The rows of a group lie close to one hidden flat surface of 9 dimensions, which may be shifted away from zero. Surfaces can cross.
(in the rows, 128 means zero)
Some rows, each with its group after it:
[102 121 167 153 140 116  98 146 169 114 149 143 117 104 146 133 116]  J183
[159 125  83  81 117 109 114 150 121 124 129 167  98 139 150 132 130]  J467
[151 115 155 118 164 113 120 128  80 138  91  97 127 134 122 157 152]  J162
[194  51  75 172 131 146  84 109 157 161  85 107  78 114  84 171 136]  J183
[168 139  86 126 119 142 135 141 132 143 116 131 116 111 142 144  98]  J162
[115 115 140 121 125 120 122 104  74 125 111 105 134 186 102 152 144]  J467
[135 109 117 168 145 137  94 128 192 139 135 107 121 135 139 118 121]  J467
[173 120  91  85 117 140  95 113  84 112 106 126 145 192 142 184 167]  J467
[194 157 136  52 111 131 161  88  45 117 115 121 150 115 168 126 138]  J467
[ 84  86 166 146 127 106  96  99 144 117 155 117 141 162 155  97 112]  J183
[139 104 126  67 109  74 111 127  89 108 136 169 109 166  68 112 138]  J162
[148  99 106 107  86 157 119  76 128 120 141 139 174 125 114 121 137]  J183
[195 118 145 101 114 114  99 115 127 113 137 131 118 102 150 111 128]  J797
[177 123  63 106  90 170 117 119 141 125 126 151 142 120  79 144 163]  J797
[147 129 118 120 154 140 159 179 113 157 101 156 103  56 149 179  94]  J183
[189 127 135 146 148  93  86 152 132 124  90  95  51 140  59 143 161]  J162
[114 190  96 116 114 181 213 105  94 152 112  91 177 125 138 138 153]  J467
[104  93 143 157 129 103 117 101 116 131 137 106 120 178 161 110  99]  J162
[ 96 122 183 169 152  93 100 129 120 121 139 103 116 161 157 124  98]  J797
[111  86 142 146 152 105 120 134 135 140 132 126 111 122 175 104  95]  J797
[195 212  96 100  85 204 161 112  96 106 119 126 184  90 122 185 154]  J162
[ 86  73 108 141 126 107 133 135 162 137 139 156  80 113 121  88 134]  J797
[ 61 117 133 125 129  83 108 171 170 120 161 171 113 158 106  78  93]  J183
[ 95 109 158 123 143 156 127 122 135 128 156 145 207 106 228 140  85]  J183
[124  88 109 137 144 121 100 140 101 142 101 137 105 169  91 185 127]  J467
[112 125 122 138 122 134  97 112 150 113 141 109 149 169 145 119 151]  J467
[114 140 165 131 135 103 130 121  91 109 145 118 136 157 150 109 100]  J797
[135  42  95 159 144 120 131 132 178 173 108 123  73  69 175  94 138]  J797
[ 50 118 103 129 117 133 156 142 110 136 132 173 124 147  84 135 123]  J797
[167 151 102 170 141 210 174 103 178 165 119  68 187  56 238 117 133]  J797
[ 95 108 127 128 154  84 153 189  94 155 105 164  59 100 123 140  80]  J797
[171 137 138 131 111 150 119  91 144 118 139 109 159 103  80 115 127]  J467
[114 106 112 161 145 137 142 132 134 158 107 111  97 122 117 138 114]  J183
[138 157 173 111  85 134 123 101  61  80 140 152 150 125 135 191 139]  J162
[194 117 144  94  95  96  61  94 172  96 171 130 142 140 146  61 123]  J183
[ 47 120  76 153 100 111 122 164 201 126 171 193 100 163  75  82  95]  J162
[127 110 107 112 143 119 132 146  96 140 122 151 129 136 138 138  83]  J797
[110 210 145 147  58 144 146  90 178  80 180 116 141 130 141  77 138]  J162
[178 150 185 142 119 109  66  99 135  82 127  75 113 161 152 137 181]  J467
[140 119 159 103 140 106 145 109  53 128 114 104 124 140 156 129 121]  J162
[ 54  94 139 174 136 154 181 117 111 157 111 119 128 102 128 161 120]  J183
[118 114  42  99 138 156 123 191 163 146 123 213 136 104  74 162 119]  J162
[130 118 143 116 120 104 127 135 129 127 135 153 107 104 125 113 119]  J183
[179 150 107  92 110 143 127 112 161 119 149 123 168 108 176  89 128]  J467

New rows. What belongs after each?
[113 140 108 111 101 142 133 109 132 112 152 143 159 150 125 115 126]  J162
[101 146 101 108 114 147 183 153  80 139 118 174 127 104 131 180  96]  J162
[196  85 181  92 132 140  91  79  91 115 140 143 202  80 141 159  85]  J467
[184 112  66  95  68 155  55  94 138  87 150 171 159 188  74 150 134]  J162
[179 115 159 109 141 118 151 127 123 146 132 144 131  21 110 116  62]  J467
[115 123 116 117 149 110 117 179 129 140 113 159  98 127 217 157 117]  J467
[106 136 100 121 149 108 154 154 116 142 138 142 133 157 152  94  54]  J797
[ 54 138 187 126 138  85 125 146 155 110 158 144 120 121 107  81 162]  J162
[124 178 135 114  70 116 148 129 112  99 157 170 108 124 106 128 119]  J162
[138 154 142 157 130 146 154 115 151 136 132  94 131  91 169 100 136]  J797
[129 149 163 148 151 132  68 181 150  99 155 174 152 137 158 179  55]  J797
[150  99 107 132 132 152 127 100 152 148 134 113 164 119 110 108  94]  J467
[228 155 103 153 113  79 112 111 153 128  98  52  28 146 101  79 126]  J162
[156 141 129 105 126 144 106 141 126 106 126 151 147 111 183 166 147]  J467
[150 137 184 158 132 146 147  64 110 129 125  56 166 117  75 112 132]  J467
[176 135 168  88 129  69 101 123 119 109 151 127 107 133 160  76 112]  J183
[102 155 151 146  91 141 112 121 149  93 158 158 148 137 118 136 139]  J162
[138 155  90 147  96 146 134 116 148 121 136 117 125 154 123 119 126]  J162
[113 125 144 154 113  96 154 103 134 130 120  96  71 131  90  79 179]  J797
[160 171 123 160 110 143 173  95 126 136  96  72  88 109  72 128 175]  J183
[154  66 130 184 152 101  91 139 107 156  93  98  59 147 200 168  47]  J162
[149 113  91 118 129 152 149 120  72 157  94 118 141 142 153 176  94]  J162
[158 136 118 114 124 140 107 117 119 120 120 108 140 154 151 144 154]  J467
[190 164 149 110 146  85 149 175  85 136 100 131  60  81 136 149  97]  J797
[191 136 141 140 150 125 119 137 114 134 104 101 117 105 169 146 100]  J797
[138 122  85 117 106 156 137 122  86 137 114 136 140 157 124 173 101]  J162
[124 148 122 117 148 149 137 142 177 133 145 132 167  88 146  98 148]  J162
[127  51  67 117 153 146  65 154 163 147 134 180 167 156 118 152 105]  J162
[166  90  76 134 140 171 153 126 122 170  89 114 128  81 162 156 140]  J797
[136  68 101 109 124 116 139 124 177 162 149 145 109  70 211  39 105]  J797
[178  54  75 146  89 151 102  86 165 140 123 135 106  95  86 133 144]  J183
[164  98 108 112 161 142 105 146 129 146 103 127 146 126 126 155 135]  J162
[ 93 137 133 113 132 114 130 157  93 117 147 172 148 160 114 144  82]  J797
[136 157 153 112 141 122 180 116  56 141  96  80 122 135 180 142 153]  J467
[160  99 129  74 163  74  97 159 129 137 123 147 101 114  97  84 138]  J162
[164 153 102 172  66 162 149  72 110 119 140  97 128 155 234 143  41]  J162
[ 88  71 159 109  98  90  77 117 147  89 178 189 124 143 126  90 124]  J797
[ 82 107 164 135 164  65 121 163 159 150 138 131  83 143 172  72  73]  J183
[103 209 168  80 129 118 166 153  91 114 138 145 165 117 152 133 117]  J183
[104 196 142 156 128 147 200 113  99 129 117  84 146 121 131 117 151]  J797
[ 92 124 193 124 142 111 155 122 137 133 162 137 145  66 165  85  76]  J467
[120 133 178 141 117 132 105 136 120 100 135 155 128 100  46 181 137]  J467
[147 195  90 119 112 160 213 141 115 151  94 118 119  82  43 144 137]  J467
[156 134 119 148 126 139 149 120 182 138 129 103 108  67 169  86 142]  J797
[104 114 204 125 101 114 128 106 128 100 155 149 119  60 168 103 174]  J797
[ 63 182 151 173 101 135 141 116 171 104 154 109 128 153  92 108 158]  J162
[125  76 189 181 148  96  36 125 119 101 124 113 107 174 121 177 122]  J797
[122 185 162 129 100 118 109 101 136  83 148 101 136 172 153 114 193]  J467
[111  93  28 151 121 192 184 102 166 185 111  93 152 115 128  98 160]  J797
[ 98  30 136 123 119  97 131  83 106 138 118 130  87 115 134 103 182]  J797
[151 161 163 172 142 140 102 138 156 115 111  93 109 113 171 177 163]  J467
[ 92 152  98  99 126 110 120 178 149 125 152 175 129 159  89 108  97]  J183
[154 129 111 106 165 143 139 114 138 150 109  82 170 128 115  99 173]  J162
[167 140 115  76 121 158 113  82  90 111 140 117 222 183 151 138 128]  J183
[ 88 159 163 117 183 102 138 189 129 139 130 142 139 129 171 137  76]  J183
[146 110 140 111 153 123 124 140  98 137 108 132 124 111 130 157 129]  J162
[ 92  78  80 176 149 126 114 158 180 161 124 138 103 134 124 114 102]  J797
[135 126 139 140 169 141 195  95  82 178  89  57 143 104 172 123  97]  J467
[122 197 114 134 111 128 173 150 176 129 135 120  98  98  80  81 159]  J162
